All groups share one centre, and each spreads out both ways along 13 directions, with some noise.
Some rows, each with its group after it:
[ 7 -8  1 -3  6 -2  0  0  0 -4 -3 -1 -6  2  0  4 -1  4] => (2)
[-15 -18  -3   2  17 -13  10   5 -18  -5   0 -16  -4   9  -2  -3 -11 -12] => (0)
[  7 -15  10  -7   6   1  13  -8  19  12   4  -5 -32  19  -7   4   7 -14] => (1)
[  2   4   2  -4  10  22  14  -5 -14   6  -2 -15   9  -6  -1   5 -21   0] => (3)
[  0   1   0 -26  -1  -1 -10   2 -16  -4  14 -16   1   9  21   5  -3   7] => (3)
[-11  -4 -16  -2   4  -6  19   7   2  -9  -5   1 -21  14   6  12  -9   0] => (0)
[-19  -6   0  -6  -5 -12  13   2   5   3   6  -8  -5  13   2  -1  -4  -4] => (2)
[ -6  -5  -2  -7 -10   2  -7 -15   8  -3 -12   3  -6  20  -4   5   4  -2] => (3)
[ 4 -3  3 -3  1  8  3  1  2 -8 -2 -1 -4  3 15 -5 -6  5] => (1)
[ 0 -4 -4  7  7  5  9 -4 -7 -1  0  3 -4 10  2 -8  0 -6] => (3)
[  0  -8  -2   0   9   0   5  -1  -5   1   2   4 -12   3   9  -7  -9 -10] => (1)
[ 6 -7  9  8  4 13 -3 -6 -3  5 -1  2  8  5  2 -7 10  1] => (3)
[ -4  -8  -2   9   3   0  -1   1   6  -1   0  -4 -17   9   7  10  -5  12] => (1)
[ 2  4 -1 19  0 -6  5 -7 -8  7  3 11 -9 11 -9 -4 -6 12] => (1)
[-17  -6   0 -16 -20  -7   3   4   8 -14  -7   5 -26  19  19  15   0  -3] => (0)
[  3 -16  -7  10   6  10   7 -15   5   3  -5   2   7   6  -1 -12  11   3] => (0)
[ 0 -3 -7 -3  4  0 -4  3 -7 -3 12 -6 -7 11 12  0 -3 -3] => (0)
[  1   2  -9   2   6 -19  -5  14  -8  -3  15  10 -10   0  17  -6  -4   9] => (0)
[ -7 -15   2  -6  -1  -2   0  -2  -6  -3   0  -2  -7   6   7  -2  -1 -19] => (2)
[-10  -4  -4  -8  -1 -11  11  -5  -4  10   1  -2  -7   4  -6   3   0  -1] => (3)
[  9  -4   2   2   5   3   9  -8   8   4   2   0  -7  -2   0 -15  -8   0] => (2)
[ -8 -11  -6  -5   3   7   1  -9  -4   3  -5 -12 -20  -2   3   7  -2 -15] => (2)
[  9  -9  -3   3   4  -1   1  -9   6   2  -7   9 -23   6  -3   3 -10   2] => (3)
[  1 -11   0   5   1   3  -2  -5   0   0   2   8   2  10   4  -7  -2  -7] => (0)
[  0   1  -5  -7   2  -7  16   1   8   6  -4  17 -11   8   5   0  10   4] => (0)
[ -1 -15   3   7   7  11   5  -2  18  10   0  -3  -5  10  -3   8  16  -7] => (1)
[ 11  -5  -9   0  18   2  -3 -19   0  14  -4   2 -23  -3  -3 -12  -3  -2] => (2)
[ -7 -13  -3  18 -11   7  -4 -14   4 -10 -15   0  -5   2   2  -4   1  10] => (1)
[  3   7 -12  -4  -3  -4  -3   3  -1  -2   2   9  -2   4   4  11   0  13] => (3)
[ 6 -3  0  1  6  4  5  5 -1 -1  4  3 -8 11  4  8  1 -2] => (2)
[ -7   3 -18  -8 -17   8  -1 -14   1  -5  -1  -8 -17  -8   5  -7  23 -21] => (3)
[ -7 -19   5   4   8  -6   4  -4   3   0  -8   3  -4   6  -7  -8  -1 -20] => (2)
[  4 -11  -3   5  17   0  -9   2 -10  -8 -10  -1  12  -3   0  -7   5   1] => (2)
[  5 -12   5   1 -18   8  -8   1  -8 -22   6   6   2  11  23  -5   0   1] => (2)
[  0 -21  -1  -9  -5  -3  -4 -13  -2   2   3 -13 -37  -4  16   2  -5   0] => (3)
[  6  -6  -8  -4   3   7   2   3  -1 -14  -1  -7 -12   3  11   6 -10   2] => (3)
[ -9   2  -2   2  -1   5   3  -1  -7  -3  -4  -6   7   8  -9   6   6 -10] => (1)
[ 18  -8 -18 -20  -3 -10   8   0  27  -7  14 -11  -4  -9   2  -8   9   9] => (0)
[ 13 -14  -7  -7  22 -17 -14   6  -6  -4  16 -12   0   5   8 -14   2   8] => (0)
[ 0 -6  0 -8 -2 -3 -1  1  6  2  3  5 -3  2  5  5 -7 -2] => (0)
[ -6 -16  -3   4  -3   7  14 -12  11   0  -6  -4 -28   6  10  -3  -7  -3] => (1)
[ -4 -17   5  -7   8  -8   0  -9 -13   5 -12  -6  -9   0   1   3  -3  10] => (0)
[  8 -13   8   4  -3   3  -1  -1   3  -8  -7   0   5  -6  -1  -2   5   4] => (3)
[  5  -5  -2   0   3   4   5  -5   5   7   2   6 -11   5   4   2  -4   1] => (1)
[ -5  -6  -4   7   4   1  -3  -4 -12  -5  -4  -7   1   3   4  -5   4   6] => (2)
[ -1 -10   1  12   5   7   2  -8   7  13   9  -7 -17  14   6  -2  20   5] => (1)
[ -4  -3  -4  -8  -1   2   6   3  -3  -5   2 -10  -2   6  10   5   7   6] => (0)
[  6   0   4  10  -3  22   5  -7   7  -1  -1   4 -14   5  19  -3  -8  11] => (1)
[ -6  -5   6  -7   4 -11  13   2   2   5   3 -10  -7  14  -6  -1   9  -1] => (2)
[ 6 -7 -1 -2  1  8  4 -7 -1  4  0 -3 -2 -4  5 -2  1  5] => (3)
[-6 -1  3 -6  4  6 -3  1 -4  2  1 -8  4 10  4  9  0 -3] => (3)
[ -5 -19   2   0  -1  -4   2  -2  -5  -1   5  -2  -4   3  13  -8   0  -3] => (3)
[ -1 -21  -5  -3  11   0  -3 -11 -10  -6 -11  -8 -26  15   1  10 -22  -1] => (0)
[ -5  -9  -2   6   6   0   3   1  -6   0   1  -2 -22   2   6   8 -21  -8] => (1)
[  6  -9  -8   2   3   6  -2   2 -12 -13   0   6  -7   5  13   0  -6  -5] => (2)
[  3  -6  -5  -8   8  -3  15  -4  15  17  11   0 -17  19  -1   4  17   0] => (1)
[ 9 -8  2  0  8 -1  4  2 -5 -7 -5  4 -2  7  2 -1 -3  6] => (0)
[  0 -11  -4   3  12  -9  12   1  -9  -8 -10  -7   0  -5 -10  -4  -3   2] => (2)
[ -6  -7 -17   3   2  -3  14  -9  -3   6  -4  10   4  -8   1 -11  -9   1] => (2)
[  3   7   1   2   9   2   3   3  -4   5   5   9  -9   7  10  -4 -15   3] => (1)

New rows. What belongs after each?
[ -2  -4  -8   6   1 -13  11   5   7   1  -3   6 -15  -2 -11   9   6   1] => (3)
[-13  -9 -17 -16  -2   2  13  -5  -9   1  -4  -1   5 -13   6   1  -6 -16] => (1)
[ 13   5  -8 -14 -14  -5  11  -3   8  -5  10   6 -24  -2   5  -3  -5  -4] => (0)
[ 10 -14  16  -7   0   8   9  -3  14   0  -1  -9 -17   4   3   1  -1  -3] => (1)
[ 1 -9  4 10  9  8  5  6  5  0 -2 -5 -4 -5 -1  4  8 -9] => (3)
[ -3 -11   4  -7  -1   1  -6  -1  -1  -3  -5  -9 -15   1   6  11  -5  -3] => (0)
[ -1 -16  -4  18  13   8   9 -10  -3   6 -13  13  11   6  -4  -6   0   8] => (0)
[ -8   6   4  -3   5   7 -18  -9  11  17  -6   5 -15   4   7   8 -13  -1] => (1)
[  0 -21   1   6   5  -1   4 -10   6  16   4  -2 -16  -2   0   0   4  -3] => (1)
[ -1 -11  -9  -2  10   4  -6   3   0  -9  -4  -1 -14   9  10   8  -4  -9] => (2)
[  8 -14 -15  -2   6  -7   0   0 -14  -3   4  14 -13  -6   8   4 -23  -4] => (1)
[ -3 -20 -15  -4  -2 -12  -3   6  -8 -16  -9   2  14 -15   1   9 -11   6] => (1)
[ 18  -2  -2  -8   3  16  -1   9  -2 -11   6  -1  -3   1  15  12   2   4] => (2)
[ -9  -5 -16  -4  -4  -1   5   8 -29 -10   7   5  -7  14  15  18   6  -2] => (2)
[  6  -9  -4 -10  -3   7  14  -5  12  -1  -1  -4  -4  -5   3   0   0   0] => (2)
[-2  6 -5 -4  4 -3 10  1 -8 -3  5  1 -5 12  8 -9 -1  2] => (1)
[ -2  -8   1   7 -10  -4 -11 -18  -4   4 -12   4 -11  -5 -10   3 -11   4] => (1)
[ -1  -8  -4   1   8  -7   1   3   9   7  -1   6 -21   7  -1  16  -7   1] => (3)
[  4 -18 -12   8  -4  15  16 -18   1   8   8  -3 -32  13   2   5  10 -12] => (1)
[  1 -10   3  10  -4   9   5  -9   2  -9  -9   1 -11   4   7  -9  -5  -1] => (1)
[ 5  0  3 -9 -7 15  0 -6 -4 -3  3 -7 -4  9  8  6  2 -2] => (0)
[ 12  -2   6 -18   7   9   1  10  12  -9   0 -17  -1   8   5  11  18   2] => (0)
[ 11  -1   2   3  10   2  -1  -3  -6  -2  -3   0 -21  11  -4   1  -4  -3] => (3)
[ -6 -20   0 -17  17  -2   8  13   2   5   7 -14   6  -5   7   7   8 -21] => (1)
[  7  -9   1  -3   8  -1   3   2   9   0   3  -5  -7  -3  -4  -2   0 -11] => (0)
[  0  -8  -5   1  -4   8  -4  -6   4 -10  -4  -1  -6  13   9   0   8   1] => (3)
[ -4 -10  -8  -4  17  -4   2 -11   4  15  -8  -3 -11 -11  -7  -5 -13 -14] => (2)
[  3  -4  -7  -4  -6   1   9 -10  -1   0   7   8  -9  12   4 -10  -2  -9] => (0)
[ -4  -8  -2   2  -2  -2  -7  13  -5 -19   3  -2   2   7  13   3   2  -4] => (3)
[  5 -14   1   4  21   8   3  -7 -14   1  -8 -10  -6   8  -5   4  -9   1] => (0)
[ -9 -12   3 -13  -4  -8   4 -14  -3   9  -3  -3  -6  12  -3   4  -9   4] => (3)
[ 10 -13   0  -3   3   6   0  -1  -1 -11  -1  -1  -4   1  12  -4  -9   4] => (3)
[ -1  -5 -14  -6  -1  -3  -2   0  18   1  13  -3 -20   1   7   3  -2 -11] => (0)
[  8 -16   7   0   0   7   0  -6   5 -11 -11 -13 -19   2   0   5   2   2] => (3)
[  6  -7   9   4 -11   9   2   0   1 -12   5  -3  -7  14  12  -3   5   2] => (2)
[ -5  -8 -14  -8   2  -3  14   2  -6  -2   6  -5 -13   6   4   9  -6  -6] => (1)
[-10 -12  -6  13   4  11  -5  -2   3  -2  -2   5  -4  16  10   3  -2  -7] => (0)
[  7  -4   3 -10   7   7  -7   8   2  -1  -1 -12   4  -8   5  20  -5  11] => (0)
[ -6  -5   7  -4 -11   8 -12  -1 -16 -15   2 -16   7   6  14  -1   7  -2] => (3)
[ 3 -7  5 -1 10 -9  3 10 -5  1  3 -1 -4  0 -3  4 -5 -4] => (3)
[ 13 -11   6   8   8   8  17   1   0  -2   5   7 -21  11   1   0 -14 -14] => (1)
[-10 -15  12   7   1  -8   1  -8  -5  10  -2   8  -3   3   0 -21  13 -19] => (0)
[  3 -15  -5  -6   0   3   6   0  -3  -5  -3   1  10 -10   5   0   0  -4] => (1)
[ 10   8  -5   0  10 -10   6   3 -14  -5   3  16  -2  14  -7  -7 -14  -2] => (3)
[  4 -10   6   6   6   7  -3 -10   6  10 -10  14 -14   4   0   1   1  -7] => (0)
[ 13  -2 -12   7  -3  -6   2   0  -4 -15   2  13 -13   2   5 -11   7   3] => (3)
[ -3   0  -1  -6   4   7   6  -5  -5   2  -3  -7  -2   7  -2   8 -10   0] => (3)
[ -4  -6   2   4 -10   7  -9  -8   3  -2  -1  -4 -18  12  10  12  -2   9] => (2)
[-12  -9   2   9 -16  14  10  -2   6  -4  -3  -2   0   4   5  11   0  -3] => (2)
[ -3 -20   4   5   3   7   1  -7 -13 -10 -17 -11   0   4   2   6  -5  10] => (0)
[ 12 -25   5 -18  11  -4  19  10   0 -10   7  -8  -6  -3  12  -7   0 -12] => (1)
[  3 -10   0  -1   6   5   1   1   8   1  -3   6   7   7   5   8  -8   8] => (3)
[  7  -8   4 -10  -1   2  -2  -1  -2   2   4   2   1   0   7   2   4  -2] => (2)
[ -4  -1   4 -11 -17   5   5 -13  -6   1   6   2 -18  14   9  -5   3 -18] => (0)
[  1   9  -3 -11   5  -3   8  14  -5  -6   7 -11  12   6   0   2  22   0] => (3)
[-11  -9 -13   2   1   5   5  -5  -6  -8   0  -8 -21   2  12  -2 -20 -16] => (2)
[ -9  -8  -1  -2   0  13   4 -10   3   7  -5 -11 -11   1   1   7  -1 -12] => (3)
[ 15  -6  -4   0   7  25  -3  -7   3   0   6 -13  18   5   3   1   9   5] => (0)
[ -6  -6   6  -2  -7  -2  -6  -8  -4  11   2   0 -11   3   2   9  -6   2] => (2)
[-12 -15   1   1  -2  -1   1   2   2  -7  -6   0   8  12  10   0   8   3] => (0)
[  5 -12   1   8   9  -5   8   6  -2  -3   2   5  -5  -3   2  -6  -2  -6] => (3)
[ 11  -5 -10  -2  13   7  -4   6 -11  -7   0   5  -5   1   9   9   0   1] => (2)
[  8  -1   1   1  -3  10   1   7  -9 -16   4 -12  -8   6  12  11   0  12] => (2)
[ -3 -10   4  -4   6   0   4  -3  -5   5   1  -4  -5   3   2   3 -14  -5] => (3)
